Each cloud of rows lies close to a flat space through zero, with a little noise off it, and is much wider in some directions of that space than in others. After each cloud: how many dimensions does that space have?
(in the rows, 128 means zero)

84 140 175 93 195 142 160 133 174 84 115 141 171 99 148 128 102 167 82

112 84 145 117 105 56 131 146 158 117 102 116 49 67 98 151 149 101 143

137 88 139 127 107 116 159 145 157 98 131 98 156 131 149 134 149 136 53

136 131 94 126 139 76 162 177 121 70 98 98 106 116 85 88 112 108 87

146 157 76 149 116 95 127 134 91 98 145 127 112 147 124 136 142 121 101

124 150 97 135 105 101 105 98 107 132 135 133 68 116 87 130 154 65 149

112 114 154 144 116 31 178 138 198 65 133 92 86 98 90 180 149 118 62

169 158 89 110 146 147 80 94 131 131 153 173 124 87 169 77 186 114 116

137 112 185 106 116 172 117 92 120 153 136 157 170 183 181 156 103 127
 192

148 159 113 109 147 136 155 135 80 65 147 143 198 189 178 105 81 149 83

128 141 140 121 160 126 162 176 141 88 122 118 182 120 180 142 138 141
 96

129 144 132 156 131 91 111 123 165 128 132 141 95 112 135 202 162 154
 155

99 129 113 110 132 121 146 138 85 80 101 123 145 169 118 128 92 121 100

125 140 172 112 150 154 118 132 146 156 138 155 143 99 186 145 131 138
 175

90 88 153 138 120 121 136 148 148 152 150 127 115 63 156 161 133 206 79

154 145 58 154 140 109 154 185 132 113 107 72 101 85 60 40 167 78 77

137 168 118 121 119 81 131 91 118 98 218 159 101 78 154 111 128 127 59

116 113 113 160 77 109 106 112 100 144 112 117 95 178 97 211 136 123 170

155 117 89 162 133 104 149 152 167 94 103 85 125 144 73 114 138 152 70

132 152 106 166 120 122 107 94 151 138 120 117 108 164 75 179 156 113
 159

111 161 152 88 127 167 117 90 66 138 171 171 169 150 195 129 103 105 148

144 127 115 137 123 89 114 149 96 130 136 157 90 128 139 145 87 178 168

134 123 148 136 126 144 142 100 176 120 110 99 148 167 83 132 140 85 124

164 144 73 122 163 141 138 121 137 60 97 113 168 177 87 66 122 122 66

11

145 164 144 143 154 147 134 148 161 121 156 114 130 90 115 158 133 104
 127

139 106 149 117 169 129 126 112 134 144 96 143 133 106 121 155 125 131
 122

127 89 138 108 146 117 126 140 136 142 87 137 141 120 127 121 157 121
 152

132 154 150 150 109 108 65 160 119 161 164 138 173 106 136 148 140 131
 128

139 122 124 104 149 133 97 130 104 129 121 130 113 110 169 121 112 136
 86

125 161 137 126 108 171 99 113 120 127 157 117 119 113 161 154 133 122
 95

123 109 101 155 169 124 82 133 127 155 123 125 125 173 129 173 134 130
 88

143 94 153 100 150 147 137 133 164 137 163 126 153 132 97 120 129 86 124

120 105 157 96 166 95 165 96 114 133 102 118 119 103 98 114 87 152 126

160 111 131 131 111 141 106 126 119 136 123 110 99 101 133 129 158 116
 105

85 129 137 113 94 183 144 120 127 137 135 171 108 112 106 178 160 170
 121

132 116 149 110 158 107 120 118 148 144 137 105 151 147 112 158 141 129
 136

92 154 138 108 98 135 130 140 148 112 132 127 135 118 151 119 120 132
 157

187 148 85 93 110 133 97 146 112 121 139 117 123 116 143 131 128 162 134

146 101 128 121 139 156 98 141 72 117 155 155 117 96 146 165 131 101 159

146 164 144 157 136 152 143 181 139 144 100 119 133 89 111 132 136 114
 137

106 199 94 91 122 153 150 104 82 127 159 120 143 114 118 131 148 140 111

128 167 107 125 133 148 151 140 148 121 140 91 117 131 113 96 128 129 89

132 110 140 140 149 160 135 130 105 128 81 133 114 127 135 131 125 164
 122

150 161 119 125 152 128 130 120 103 127 113 107 115 119 132 128 64 155
 98

162 154 92 146 143 136 124 120 151 99 128 138 157 121 136 106 136 142
 136

126 96 185 129 104 154 117 139 135 130 129 134 141 141 148 143 149 146
 160

124 125 112 121 142 135 112 94 113 160 87 118 121 115 105 153 82 128 110

144 113 116 99 122 95 157 132 117 147 96 166 127 166 132 129 102 107 120

17

142 129 167 125 131 133 119 150 120 143 108 108 161 111 151 128 133 147
 130

166 131 129 123 124 108 120 109 127 104 130 94 157 122 141 122 140 114
 130

158 142 138 158 111 138 151 182 130 130 134 126 109 126 191 137 135 135
 112

154 131 119 143 170 142 127 125 144 139 88 100 141 163 171 148 125 144
 97

121 130 101 118 135 145 130 109 145 125 134 145 142 152 119 132 101 150
 146

128 127 99 147 138 128 128 86 134 112 106 95 143 169 105 126 99 149 110

107 92 107 139 134 141 110 140 129 105 121 141 66 128 137 139 150 115
 121

106 132 113 158 146 136 163 130 144 96 155 156 118 134 142 114 131 171
 139

162 172 161 148 158 125 148 137 134 140 103 122 157 142 122 129 122 137
 128

153 143 131 108 156 122 122 102 112 130 141 122 130 138 126 137 119 121
 111

125 133 113 143 125 126 115 116 142 132 122 108 131 136 121 113 109 109
 122

151 115 102 132 115 172 135 121 128 128 106 138 100 144 146 152 142 116
 88

149 134 116 133 85 108 127 147 120 138 143 112 149 135 114 135 168 138
 119

115 131 119 134 125 112 153 126 114 110 140 170 130 161 181 106 111 131
 139

137 134 131 120 114 89 142 143 138 125 140 162 163 101 128 114 136 135
 144

82 78 115 161 113 118 139 165 117 103 102 162 89 148 157 126 172 158 126

53 101 136 122 163 115 100 107 174 114 103 105 129 99 89 112 125 125 183

127 124 135 132 157 110 131 90 158 136 148 56 122 141 131 118 124 98 148

78 116 107 117 146 113 132 150 132 118 143 109 138 137 100 156 159 169
 167

136 88 73 106 89 148 75 105 151 145 132 151 100 110 84 137 145 122 91

117 126 137 133 96 138 128 127 120 132 143 152 113 175 149 122 132 173
 148

163 112 109 146 138 130 152 129 131 139 138 63 147 152 113 139 130 106
 128

104 120 105 129 122 130 129 157 121 144 134 122 110 122 105 154 149 135
 110

101 111 136 136 72 103 133 120 150 125 125 160 76 155 139 122 114 177
 132

17

105 119 127 124 111 127 125 125 132 114 123 133 122 116 126 129 144 130
 123

153 168 112 133 133 147 157 132 75 157 93 87 142 115 170 128 54 118 184

162 166 141 157 145 153 156 144 126 155 111 101 134 130 146 136 93 135
 160

121 93 130 109 140 113 104 108 143 115 154 148 124 140 99 122 163 118 90

108 112 111 104 124 100 107 104 130 126 147 147 117 133 106 112 148 117
 113

146 125 106 107 141 110 117 107 96 137 130 123 131 135 133 124 99 110
 134

144 148 147 153 130 141 137 126 148 133 115 112 115 133 124 140 125 140
 142

151 153 152 157 145 162 156 143 135 147 112 101 132 125 136 135 110 136
 146

138 102 100 96 146 99 102 125 105 130 158 153 142 145 128 118 121 113
 105

90 112 131 118 112 108 111 99 159 115 138 143 100 124 89 114 175 127 112

111 143 129 139 103 123 129 125 143 122 114 127 110 122 125 131 137 139
 145

80 110 128 116 90 113 112 92 147 98 114 133 91 110 101 125 170 130 121

148 129 122 119 152 120 119 110 120 144 140 122 129 138 116 118 115 112
 127

146 145 140 151 139 153 149 161 125 142 122 118 147 128 149 136 107 137
 139

105 122 145 136 96 131 122 109 155 102 109 124 99 117 115 141 163 144
 125

144 107 110 109 132 121 117 139 96 117 133 138 147 136 151 136 108 122
 118

116 116 124 116 118 129 125 108 114 113 115 119 120 116 129 129 130 123
 129

94 116 127 119 121 114 124 117 147 124 142 142 119 119 106 109 162 125
 114

115 135 119 127 97 125 127 124 117 110 104 123 119 116 143 139 123 137
 147

110 145 136 141 108 142 140 120 135 124 103 109 111 111 127 130 129 135
 149

103 116 112 115 115 118 124 143 115 119 137 148 140 122 140 121 134 127
 120

146 123 154 147 137 153 137 154 145 118 127 127 139 131 136 146 137 143
 113

111 132 149 142 116 145 139 129 151 122 115 121 119 116 122 130 151 138
 128

129 125 134 132 123 136 129 126 134 120 121 122 124 124 127 134 133 132
 126

6

184 164 157 121 99 104 101 176 164 142 127 78 144 105 182 162 135 170 96

105 172 134 106 144 150 83 185 203 157 46 152 181 187 149 83 158 108 99

115 107 93 96 109 117 160 91 85 188 163 136 86 138 83 149 134 93 162

104 128 75 169 160 128 94 169 91 149 93 159 69 125 132 129 105 99 149

131 184 127 117 117 131 105 143 127 161 139 91 89 190 96 119 114 99 111

113 132 101 130 107 118 152 156 96 162 162 125 141 137 116 117 72 88 175

105 196 190 156 120 142 154 169 162 118 68 79 197 163 123 70 159 163 98

116 146 153 116 102 195 135 162 182 93 137 156 193 161 120 129 100 107
 144

124 134 91 130 126 99 160 131 110 195 163 70 152 126 99 91 106 70 162

142 129 125 96 115 102 146 94 108 127 167 120 141 120 112 106 118 112
 138

97 122 109 150 150 151 132 95 144 163 111 93 102 179 60 97 152 86 116

177 156 136 45 107 87 102 105 109 150 172 140 76 107 154 195 156 139 113

156 127 130 123 94 115 159 96 109 132 84 135 176 141 98 16 106 125 163

122 65 91 182 126 190 121 151 159 164 106 138 80 133 106 198 135 121 147

105 70 89 172 161 136 116 157 143 130 109 145 128 108 155 139 119 127
 132

85 118 139 158 124 148 128 172 139 117 81 150 146 177 151 111 114 165
 124

118 127 139 126 92 120 137 177 82 143 87 196 82 104 181 215 146 194 151

156 117 152 82 128 159 118 73 174 75 161 146 167 118 119 126 142 116 112

115 184 125 125 124 64 121 172 44 183 118 113 25 122 157 192 146 161 117

150 167 171 100 92 131 111 148 184 94 111 122 219 190 146 44 92 147 105

101 150 124 168 112 186 149 194 133 130 128 146 153 128 113 147 92 98
 181

139 136 168 114 111 127 129 162 135 78 80 186 179 99 187 123 139 188 128

174 115 143 129 104 92 127 138 106 87 150 135 135 81 184 149 100 183 126

135 184 140 135 109 145 120 170 89 126 109 163 85 116 131 164 125 142
 153

11

152 67 135 118 125 151 118 122 174 142 164 89 138 133 149 110 168 82 96

123 163 129 145 131 130 127 130 100 119 119 132 133 124 118 143 111 151
 134

118 135 130 125 130 118 132 131 119 125 117 136 126 129 125 134 120 138
 140

115 106 126 105 128 109 132 134 144 136 122 146 102 129 136 118 137 121
 147

110 111 124 101 127 105 136 137 140 134 115 147 105 126 137 118 132 122
 153

128 142 127 131 127 127 124 126 119 126 121 132 128 127 126 134 118 140
 136

135 120 129 130 129 135 124 124 134 128 139 120 131 130 131 126 131 119
 123

119 147 125 130 126 118 134 130 113 123 114 138 122 129 119 132 115 144
 143

142 141 134 141 128 141 124 123 118 126 132 113 143 126 124 136 126 128
 111

120 65 124 89 124 118 131 132 175 143 140 127 103 131 147 110 158 98 139

132 109 127 127 126 133 122 129 139 129 137 116 127 132 136 124 142 108
 118

143 140 130 143 129 144 126 120 121 126 132 116 142 128 123 132 124 130
 108

100 226 122 146 136 97 140 135 58 108 75 175 126 115 94 157 66 200 170

138 138 130 141 128 136 124 125 119 127 134 120 138 128 126 133 122 134
 117

145 102 129 132 124 143 122 125 145 131 149 104 137 133 138 119 148 105
 105

145 126 132 143 127 146 119 119 131 127 143 105 147 130 130 132 131 120
 104

128 143 131 132 130 127 132 127 117 124 121 131 130 127 121 135 120 138
 131

136 137 130 142 125 140 128 126 120 121 133 118 136 129 124 130 123 137
 117

157 117 135 147 126 163 114 116 136 129 156 88 154 130 132 128 144 102
 83

128 162 126 141 130 128 135 127 104 122 116 137 135 125 119 138 108 150
 132

130 102 126 113 124 122 129 131 151 136 135 125 113 131 140 120 140 111
 133

138 142 130 140 128 138 126 124 119 124 134 123 135 128 119 131 121 134
 122

135 106 129 127 124 139 123 124 147 132 142 110 132 131 138 123 144 108
 112

140 146 131 144 128 140 124 120 115 122 130 116 141 130 123 135 124 133
 116

2

116 138 154 132 86 178 85 62 99 187 96 49 120 179 151 93 110 143 74

135 150 132 122 108 171 105 89 127 176 132 102 169 120 162 119 175 125
 158

233 102 132 153 132 216 117 137 75 170 102 91 179 142 145 124 184 104
 178

79 133 111 77 111 61 156 133 212 85 179 204 103 108 85 140 101 68 194

138 80 155 146 102 188 76 87 107 127 163 149 202 74 150 159 158 160 113

131 118 52 131 118 145 204 153 145 145 115 157 104 187 90 126 152 124
 125

116 130 180 102 125 169 105 136 168 164 179 113 97 110 78 118 133 139
 136

154 193 150 103 164 109 163 65 203 80 152 113 63 203 164 97 166 131 100

149 81 169 94 107 158 139 75 160 202 172 127 119 174 125 163 98 71 146

108 183 85 159 136 111 122 198 160 124 115 123 122 158 125 120 112 174
 146

93 144 161 116 176 165 86 153 62 149 51 57 153 129 103 89 135 110 139

129 116 125 89 181 198 217 121 117 171 124 99 103 184 111 144 185 149 75

175 119 151 243 155 107 120 145 113 171 120 139 72 137 220 103 77 158 37

205 102 59 137 66 85 151 127 89 111 125 127 84 130 91 118 142 99 155

62 40 135 146 88 190 46 115 130 168 177 152 132 90 86 135 80 104 121

137 171 133 164 196 50 86 113 133 113 105 144 161 139 123 110 214 110
 169

110 170 83 118 104 70 196 168 131 198 118 140 69 79 146 86 116 91 160

148 179 106 119 187 227 138 118 199 92 129 87 47 232 126 32 201 83 161

163 118 209 64 90 162 166 158 152 85 109 163 145 109 21 126 119 128 129

125 74 137 167 154 80 94 114 57 192 161 105 177 121 134 228 128 205 64

78 155 120 94 101 169 202 117 149 152 60 119 68 185 109 56 101 94 80

160 54 135 149 141 154 157 118 169 111 193 179 89 157 158 164 80 105 95

104 142 147 132 102 187 120 92 101 131 72 116 153 117 163 84 140 149 68

130 180 155 141 207 43 102 117 143 119 116 129 157 162 97 139 205 138
 155

14

158 132 124 193 130 81 159 133 161 69 163 128 99 47 143 177 157 110 72

135 208 137 120 120 161 153 190 179 197 105 136 108 77 79 149 183 61 117

187 95 78 128 125 71 147 120 106 50 121 78 84 139 162 112 112 167 171

131 112 77 134 200 111 152 120 152 77 113 110 84 125 116 123 124 112 166

137 144 61 170 133 100 182 136 104 176 150 150 53 102 173 168 82 107 153

152 191 111 91 64 226 155 149 79 218 130 136 163 193 122 94 134 118 153

124 60 121 139 167 43 126 95 130 60 139 137 75 124 152 134 104 147 145

193 209 178 136 48 114 112 130 122 186 147 109 136 140 167 126 148 115
 57

120 152 84 145 148 91 181 119 144 134 153 154 80 104 138 158 133 98 116

124 48 90 74 112 113 124 129 57 79 110 95 136 170 132 77 92 181 204

113 74 165 112 23 136 129 197 52 145 148 128 150 62 114 128 130 128 116

133 117 120 114 129 172 143 186 105 158 120 116 115 91 120 129 131 94
 152

103 127 111 155 113 94 158 158 120 188 151 171 69 64 149 187 103 100 125

143 100 97 152 155 62 162 100 161 75 135 174 33 144 142 157 120 152 193

113 108 109 88 164 152 118 162 127 129 106 84 174 95 130 131 130 129 115

157 139 120 146 87 80 149 91 143 110 133 175 53 193 135 131 123 168 194

121 139 190 44 45 174 71 115 105 172 102 128 238 222 125 93 134 208 132

173 200 105 177 93 85 149 55 149 57 137 113 107 197 109 84 145 135 128

81 103 194 112 94 192 73 190 69 243 116 128 186 78 137 135 90 105 101

81 100 108 131 137 69 185 140 125 144 185 199 71 54 130 183 133 85 89

104 120 153 141 161 158 106 108 167 112 136 150 179 115 128 159 144 142
 89

113 110 126 110 143 145 122 118 108 136 130 131 137 149 132 110 116 131
 137

103 85 155 101 158 150 105 169 161 122 98 131 145 90 102 146 150 131 145

111 37 143 142 197 136 114 159 123 106 135 146 94 63 139 154 116 103 139

11

121 124 126 113 127 118 129 124 127 128 120 135 125 112 130 122 132 128
 119

122 148 137 123 116 83 116 115 122 81 165 99 157 115 117 141 119 125 107

135 98 135 144 177 165 132 130 118 185 94 159 91 160 129 100 140 148 167

116 131 148 113 125 77 121 106 114 97 144 114 136 116 106 130 130 118 98

139 111 127 136 151 156 135 138 118 162 89 164 110 152 135 116 131 142
 160

134 103 144 136 147 133 130 119 120 149 109 139 108 148 117 119 138 127
 142

143 106 114 138 111 177 141 142 150 158 107 134 116 136 145 131 133 118
 155

121 126 121 128 145 139 125 128 129 141 132 131 121 121 136 115 130 140
 135

109 136 127 113 162 88 109 109 112 108 157 120 141 99 130 107 124 155
 131

112 151 124 110 150 83 112 120 106 96 145 135 151 105 133 118 117 156
 128

121 140 137 113 118 94 128 123 117 106 122 136 135 120 117 135 128 120
 100

129 126 117 123 163 123 120 132 106 132 109 163 136 131 147 110 121 166
 174

122 134 130 123 127 113 124 122 126 114 141 118 136 120 124 128 127 127
 118

139 115 128 138 132 156 137 137 130 153 102 145 113 149 131 128 133 127
 145

153 93 123 160 134 202 141 143 150 184 105 131 99 165 137 123 137 122
 167

145 112 93 152 133 214 138 158 156 181 114 138 114 142 167 119 125 146
 187

138 121 117 131 127 154 136 143 130 146 99 155 122 139 143 127 127 135
 152

129 132 124 127 65 146 140 133 168 120 147 88 129 111 123 155 134 77 80

119 138 108 108 139 114 124 134 116 119 116 156 144 107 153 117 119 155
 149

134 106 136 125 127 125 132 120 125 135 109 136 121 134 124 125 135 120
 136

128 114 162 133 167 90 119 105 95 123 122 138 118 154 99 116 132 139 132

134 110 131 147 125 166 133 129 150 156 139 102 107 141 121 126 138 111
 126

138 109 112 136 133 179 139 144 141 169 100 148 108 139 148 119 132 134
 159

123 119 136 131 164 120 120 118 113 141 127 136 116 134 122 109 131 146
 139

6
